The rows of a group lie close to one hidden flat surface of 11 dimensions, which may be shifted away from zero. Surfaces can cross.
Known rows, each followed by its group:
[  0  10  11  -1 -18 -19 -23 -36 -15  28  -8   8 -61  23 -28  54]	J_507
[-30   9 -12  -6 -13  -2   1 -44   8  -7 -20   8 -81 -23 -10  -3]	J_832
[ 11  88 -15  -1  14  15 -22  18  -9   7 -35  -2  47  79 -33  33]	J_588
[ 31 -12 -36  29 -20   4 -12 -57  76 -22  21 -12  32 -14  -3  19]	J_317
[-15 -48 -21  24  45 -13 -20 -58 -18 -23  35 -10  -1  62 -32  16]	J_317
[  9  52  12 -30   0  17 -24  18 -39  32 -35 -27 -37  25  39  18]	J_588
[ 23  -6 -46  -1 -31  44  24 -54 -49  42  -2  -5  -3 -17  59 -28]	J_317
[  1  22  40   5 -17  24   7  37 -32 -15 -32   2  45  25 -26   1]	J_507
[-11  50  19  13 -37 -43  13  39   4 -27  43  31  20  24   1 -27]	J_618
[107   6   1  17 -55 -10  -5 -22 -22  38  -2  10  22 -35  69 -33]	J_618
[  2  43 -16 -15  22  -4 -21  29  19 -25 -26 -21  22  21  -9  40]	J_588
[-26 -20  11 -29  -2 -18 -17  -5   5  -7   0 -14 -53   4 -15   2]	J_588
[-64 -27  43 -19 -36  -5  16  44 -43 -28  -6  -2  36  68  -7  -9]	J_588
[ 18  80  25  11 -20  -9 -17  33  29 -31  47  30 -38 -10  18   4]	J_618
[ -8  15  20  -9 -42 -57   7   1 -25 -39  25 -31 -39 -12  21  23]	J_507
[ 21  30  17  34  25 -81  27  -7 -11  28 -22  -4 -21 -47   6  21]	J_618
[ -2  18  41  40  52 -52  29  23 -22  39 -13  32 -35 -21 -25 -11]	J_588
[-25 -15   2   3  -7   0 -27 -15  92 -24 -19  52 -11 -13  -3  16]	J_832
[-10  -6  18  -6   9  27  -3  31 -27  17  38  75 -58 -35 -16  18]	J_507
[ -1  34 -37 -18   1  33   0  -3 -14 -42 -51   5  -8 -20 -14 -39]	J_507
[ -3  17   0  18  13  43   6  19  46 -30 -45  15  53  17 -22 -39]	J_507
[ 44   6 -49 -22 -26  18  -4 -23 -37   8 -34  15   9 -26  81 -22]	J_832
[ 16   2   3  23  18 -18  10 -39 -24  16  10 -32 -36   1 -13  23]	J_832
[ 15  66  36  13  -1 -30  -9  36  20   4  14 -13   3  30 -20  11]	J_588
[  1 -78  30   6  -9 -21  22 -25 -18  -5  -4 -66 -22 -35  28  21]	J_832
[ 13 -48  15  20  39   6  27  25  -1  27  -2  26  24 -43  36 -57]	J_507
[ -3 -65  -6 -26 -26  19 -29  -4  56   1 -37  59  50   8   7  -6]	J_832
[ 45 -51  -7  30 -10   1  39 -27 -40  -6   4   8  10 -77  68 -43]	J_317
[ 32 -53   6  12 -44  52 -29 -48  67   4  25 -27  29   5   1   9]	J_618
[-45 -10  53   4  -9  13  12  40  38 -19  -8  21  -3 -13 -45 -10]	J_618
[ 28  56   8  31 -21   2  -9 -25  36  19  12   8 -17   4   4  13]	J_317
[ 22  14  23  48  38 -35  -5 -56  -2   4 -29 -40 -46  39 -51 -18]	J_618
[-39   4  18 -13  11 -22   7  20  10 -36 -12 -10 -28   0 -48 -22]	J_507
[ 14  -5  15 -10   9 -10  -8  36 -11 -10  13 -35  34  27  -2  20]	J_588
[-11  41 -66 -24  17 -36  -5  -4 -19 -16   5  18  10   1  10 -22]	J_588
[ 12  -3  -8  -4 -54 -29  19 -14 -16 -54  39 -30  21  -8 -65 -11]	J_832
[ 61 -32   2  19  50  32   2   2 -15  -7  -6 -58  11 -45  31  16]	J_618
[ 26  -3  29   6  42  17 -11  10 -13 -27  12  -1 -58 -27 -48   3]	J_317
[ 10   6 -28   3   9  51 -11  35  54 -79   6  16  48 -46   0  11]	J_832
[-33  23  38 -16  17  35  -7  62  -2  11 -14  18   5  20 -51  -4]	J_588
[ 32  -6 -45  13   4 -39  -6 -40  46  17  -8  14 -11 -53  44  -9]	J_317
[  3  46  40   9  75  26  -2  60 -24  -2 -40  23 -35 -22   7   5]	J_832
[ -4  11  18 -29 -47 -32 -21  -9 -23 -13  15 -24 -52   3 -16  60]	J_507
[ 27  -4 -42 -10 -42 -12  -3 -35   1 -14   7  24  -8 -27  33 -30]	J_832
[ 20  20 -58  -1 -28   5  14 -35 -25   0  30  45  16 -15 -43 -36]	J_832
[  9 -34   7  13  56  -1  -6 -17  -4  48 -28  45 -50 -41  33 -11]	J_832
[-15   4 -35 -11  28  19  -4   8  38   9  58  -9 -11 -28  -6  51]	J_618
[-41 -20 -15   2 -47  30  18 -72   5  24 -14 -48  -7  34  35   6]	J_618
[ 57  70 -12  20  17 -37 -26  17 -22  -1  50 -32  40  53   5  24]	J_588
[  4  25 -42 -13   1  12 -16 -32  -5 -35  30 -36   3  35 -21  23]	J_507
[  8 -46 -43   1  12  15   5 -15 -12   0  29  41   0 -42  48 -36]	J_317
[ 46  24  -6 -32 -27  11 -27 -11 -24  10 -58  31 -43 -16  -9 -53]	J_618
[ -7 -28 -13 -17  67   2  -9  23 -16   6  36 -42  19  42 -20 -28]	J_507
[ 12  -6 -19 -17   6   0   3   8  41 -50  25 -78  -4 -42   7  23]	J_317
[-31 -40  18  28  37  49  12 -20  28  15  31 -30 -11  -1  59  46]	J_832
[-19 -36  62  20  -8 -29  25  22 -29  10  21  21 -18   5  -3 -28]	J_588
[-12  -1  -9  49  48  12  20 -43  48  38 -64  46 -19 -45  14  14]	J_832
[ 33   7 -47  22  32 -19 -16 -25  32  75  20  40  30  15  24   5]	J_317
[-39  37   0 -11 -37  20  -5   0  77  16 -13   9   2  12 -17  12]	J_317
[-31  44  47   4   1  35  11  59  -4 -22 -59 -14  57  35   1  34]	J_588
[ 38 -30  38 -13  14 -16   1  14 -40  52 -27 -29 -11 -15 -10  -6]	J_588
[ -9  16  -1 -44 -27  68 -15  13  -2 -13  11  42 -58 -12  18 -49]	J_618
[ 36  16   6  -4  -8  -3   3  30 -55 -46 -36 -32  28 -14 -50  13]	J_507
[ 29 -37   8  31  57 -36  26  -6 -16  21 -34 -31  38  -9   7 -51]	J_507
[  6 -62 -33   2  40  32   0  -4  20 -59  44 -15 -13 -62 -19  -6]	J_317
[ -8  15   1 -31 -43  19 -22  28  47 -21  -2  52 -21 -32 -15 -25]	J_618
[ 21 -20 -12   7 -14 -38 -26 -63  20 -51 -46  21 -38  -5  -1  -9]	J_317
[ 59   8   7   4 -50  18   8 -18  17   1 -41 -45  30 -50  14   9]	J_317
[-40 -42 -32  -4  -8  -1  19 -31   8  13  71  55 -18 -14  -7 -66]	J_618
[ 37  67  65  88  13 -36  22   6   7  17  47  31   6   8  26  15]	J_507

New rows. What belongs after each?
[  1  45   7  71  23  -3  18 -23 -28  -2  -5  51  32  66 -13   3]	J_588
[-44  23 -20  -9 -28  37  17   1  29 -43  -3  11   3 -12 -12   3]	J_832
[-22 -24  -8 -53 -33  38 -41   6  30 -44   2  16 -40 -12  39  -2]	J_832
[ 25 -56 -15  11  24 -10 -10  -9  41 -28  13  81   6 -54  19 -38]	J_317
[ 25   8  38  -9  -3 -22 -22 -17 -29  39  -6 -33 -69  16   2  15]	J_588
[  7  -6 -31  30  54  29   5 -23 -11  -1 -72  25  43 -13 -10  18]	J_588
[-30  -8   3  -1  68  19   9  18 -37 -13  -4   0 -57  -6 -21 -32]	J_618
[-16 -46   8 -24   5 -32  16  12 -55  17 -31 -11  21  19 -13 -13]	J_588
[ 29   7 -23  -4  23  -5  -2 -22   1 -12  27 -39 -55 -50   3   8]	J_317
[ -8 -31  13   2  52 -30 -10   4   3  27 -37  69 -40 -24 -22 -29]	J_317
[ -7  49 -58  -3  15  54   4 -21 -21  -8  27   5 -20  -6 -34   4]	J_832
[ 32  -7 -12 -22 -21 -14 -58 -35  10  45  17  44 -22  51  43   5]	J_832
[ 42 -43 -35 -26  21   3 -22 -30 -54  -2 -64 -16   5   9  -4  -1]	J_317
[-10  11   2 -28 -21  -7   3  14   1 -12 -56  14 -16 -35  -2  -9]	J_618
[ 33   8  11  30   5  19 -20  12   7  51   6  51  71  62  57  15]	J_832
[ 19 -36  69 -45  -4   7  -9  48 -18  45 -48 -55 -34 -29   0   5]	J_588
[-12  51 -14  -1  46  -9   1 -12   0 -35 -25 -34 -77 -37   6  29]	J_618
[-46  43  16  -6 -26  -8  14  36  11 -18  27  28 -23  11  11 -12]	J_618
[ 43   0 -49   3   3  -6  12 -32   1  27  30  -7  -5 -51  69 -17]	J_317
[-33   4 -13 -29 -17 -13  -6  -1 -35   8 -11  33  11  67 -71 -36]	J_588
[  0 -33 -13  -3  20 -13  -5 -15   4  11 -29  13   1 -11  -9  -9]	J_317
[ 18 -30 -38 -13  10  21   7 -10 -83   3   2   9  14  13  19 -78]	J_618
[ -9  -3 -10   0  23 -11 -11 -28 -76   4 -28 -16  41 116 -34  24]	J_588
[ 30  43 -36   2  40 -33   8   7 -30  30 -57   2  19  -7   2  -5]	J_588
[-37  18 -12 -21   2  38 -12  -3 -19  -6 -59  13  11  46 -22  14]	J_588
[  2  -1   3   4 -15 -19  19 -15 -65  21  10 -13  -1  13 -12  33]	J_507
[-10 -34  -3  30  -1 -36  32 -27  -1  16  37  25  -3 -35  11 -34]	J_618
[-11 -19  21  24  -5 -28  26   8  41   7   0  32   4 -61  32 -22]	J_317
[ 15  38  50  -1   4  -6  11  95   2  10 -20 -31  66   2   0  13]	J_588
[-31   7  -6 -70 -43 -65  -6  45 -17 -36  30 -47   1  25  17 -10]	J_588
[ 24 -31  17   7 -13   0 -37   2  26  30  28  42  45  52  43  14]	J_832
[  4  77   0  13 -17 -41   6  42   6 -39  81  33  -8  -1  28  -9]	J_618
[-25  49  28 -35 -14 -49   9  77 -21  -7  18 -19  -8  12  26 -10]	J_588
[29 -4 14 36  8 26  3 24  8 12  2 -1 84 31 62 26]	J_832
[ 66   3 -38  -1  26   6   0  -2 -15 -16 -34  -4   7 -57  60 -69]	J_507
[-21  11  22  11  67  -1   1  37  18  -7 -12   7 -27 -16 -16  33]	J_588
[  8  20 -10 -50  -9  28  -4  44  -3  19 -27   3  -8 -29  29 -14]	J_317
[ -9  79  -7  29 -27   6   4 -16  25   8 -33  50   1  11  43  -2]	J_832
[  6 -17  48   6  37 -13 -40  51  42 -12   4  48  -3   6 -33   9]	J_832
[-63   6 -30 -27 -57  -3  21 -34   5  36  15  32  -9  39   8 -19]	J_618
[ 20 -46 -58 -52  38  14 -34 -16  16  31 -61  49 -23 -47 -14 -25]	J_317
[ 40  16  22  53  41  28   8  14 -23 -12  35  12  28   9  39  20]	J_588
[  4 -17 -43  -7 -15  39  -8 -57 -19  20  41 -33  28  37 -21  20]	J_832
[-19  19  12  33 -13 -40  33 -20 -29  -2 -18 -50  22  40 -15   3]	J_507
[-20  -8 -22  -8 -55   1  24 -42   2 -24 -17 -11 -13 -29  16 -10]	J_832
[-34  -5 -23  13  62  60   7  -5   9  18  25  33 -27 -23 -22   5]	J_832
[-26  33  31  28 -52  -2  19 -36  24  -8 -49 -41  34  60  14  39]	J_832
[ 32  27  45  52  29  13   9   6 -67  46 -22  -8  28  58   4  22]	J_588
[-16  56   3  -2  -6  22   5  11   8  62  66   7 -47 -19  55  37]	J_618
[ -7  -9 -27  -2  33  -1  -6   6 -21   3  45  -6  33  37 -38  -5]	J_618
[ 27  39  29   8 -57 -12 -10 -30 -25 -11 -24 -38  -7  52  55  24]	J_588
[ 11   7 -63  12  29   0  -9 -42  12 -39  -3  23   2 -15  21   2]	J_588
[-31   2   1  55  30 -31  62 -18 -26  18  23   4  -2 -10  -4 -30]	J_507
[ 30 -19 -22 -11   4   8 -32 -35 -40 -36 -20  12  -6  32   1  -8]	J_317
[  8 -21 -15  41   8  -1   8 -65  29  15 -19 -27  17  -2 -11  36]	J_832
[ 42  -7 -46  -9 -13  10  -1 -50 -45   7 -77 -10   9 -25 -14   6]	J_507
[-57 -60  -1   2 -18  38  37 -31  25  -2  -6 -23  -2 -16  12 -16]	J_618
[ -6  -1  48 -18  -5  17 -32  51 -21  -5   8  -9  30  48 -49  45]	J_507
[  -6   -3   -6  -15   -9 -111  -12  -18    9  -37   14  -59  -31    9
   13   28]	J_588
[ 19  20   6  32  23   3   0 -22 -41  16 -61 -14  17  27  38  26]	J_588
[  4  36  47 -37 -36  28 -18  32 -59  21   3 -37 -44  56  48  11]	J_588
[ 17 -13  72  19  10 -10  -1  38 -17  17  23 -29  22  46 -20  23]	J_588
[ 10  21 -26  11  53 -37   9  22  -9 -10 -31 -13   6 -30  33  29]	J_588
[ 23  10  87  48 -38 -18  -7  -8  31   9 -16 -26  37  53 -65  20]	J_588
[ 30  21  18 -31 -49   4   4  40  -6  20 -13 -13  25 -15  22 -29]	J_588
[-32 -45  30 -21   8  11 -19  17  26  -3 -19  25 -18   2 -25   6]	J_832
[ 18  11  36 -13 -31 -76 -23 -26  26   8   0 -48 -43  31 -45  10]	J_588
[ -9   0   2 -27  -9 -80   4  10 -27  -7 -23 -52  16  36   0   7]	J_588
[-75   3 -39 -10  36 -53  49  28 -45 -14  26  -5  20  10  -6  -1]	J_618
[  6  -6 -35  30  12  54   9 -20  30  -9  72  14  28 -12  40  18]	J_832
[ -3  35  27  -9  29  -1  -3  32 -32  11  -4 -15 -43  16  30  23]	J_588
[-32  -5  30  11   9 -11   1   8  13 -23  37  29 -60 -21  18 -10]	J_588
[ 22 -51 -40  24  -3 -12  10 -61 -24   9  -1 -20  56  23  47  -1]	J_317
[ -6 -11 -18 -14  37 -53  -4 -10  -4 -21  56 -45 -70 -11  -1 -19]	J_507
[ 40 -43   1  20  33  -2 -25   8  31 -35  27  -9  65   8 -18  21]	J_317
[ 59 -11  -9 -22 -35  17 -23   8 -11  -8  35 -30  43   8  15  -2]	J_588
[ -7 -27 -25  19 -31  68  26 -65 -31  11  20 -11 -11  -2 -12 -10]	J_317
[-34  36  12  -7  38 -27   1  36  16 -17   9   2 -55 -25  22  16]	J_588
[-12 -59  43   2  24  17 -19   5  -1  23  40 -29 -18  26  35  35]	J_832
[-33   4 -19  -1 -14 -43  38   6  17  -5   2   8 -11 -63  24  11]	J_618
[ 12  29  37  43  34 -33  17  32  22  14  30  27  -1 -16 -33 -11]	J_588
[-12 -33  10  18  20   5  35   7   5  33  32  20 -31 -72  38 -19]	J_618
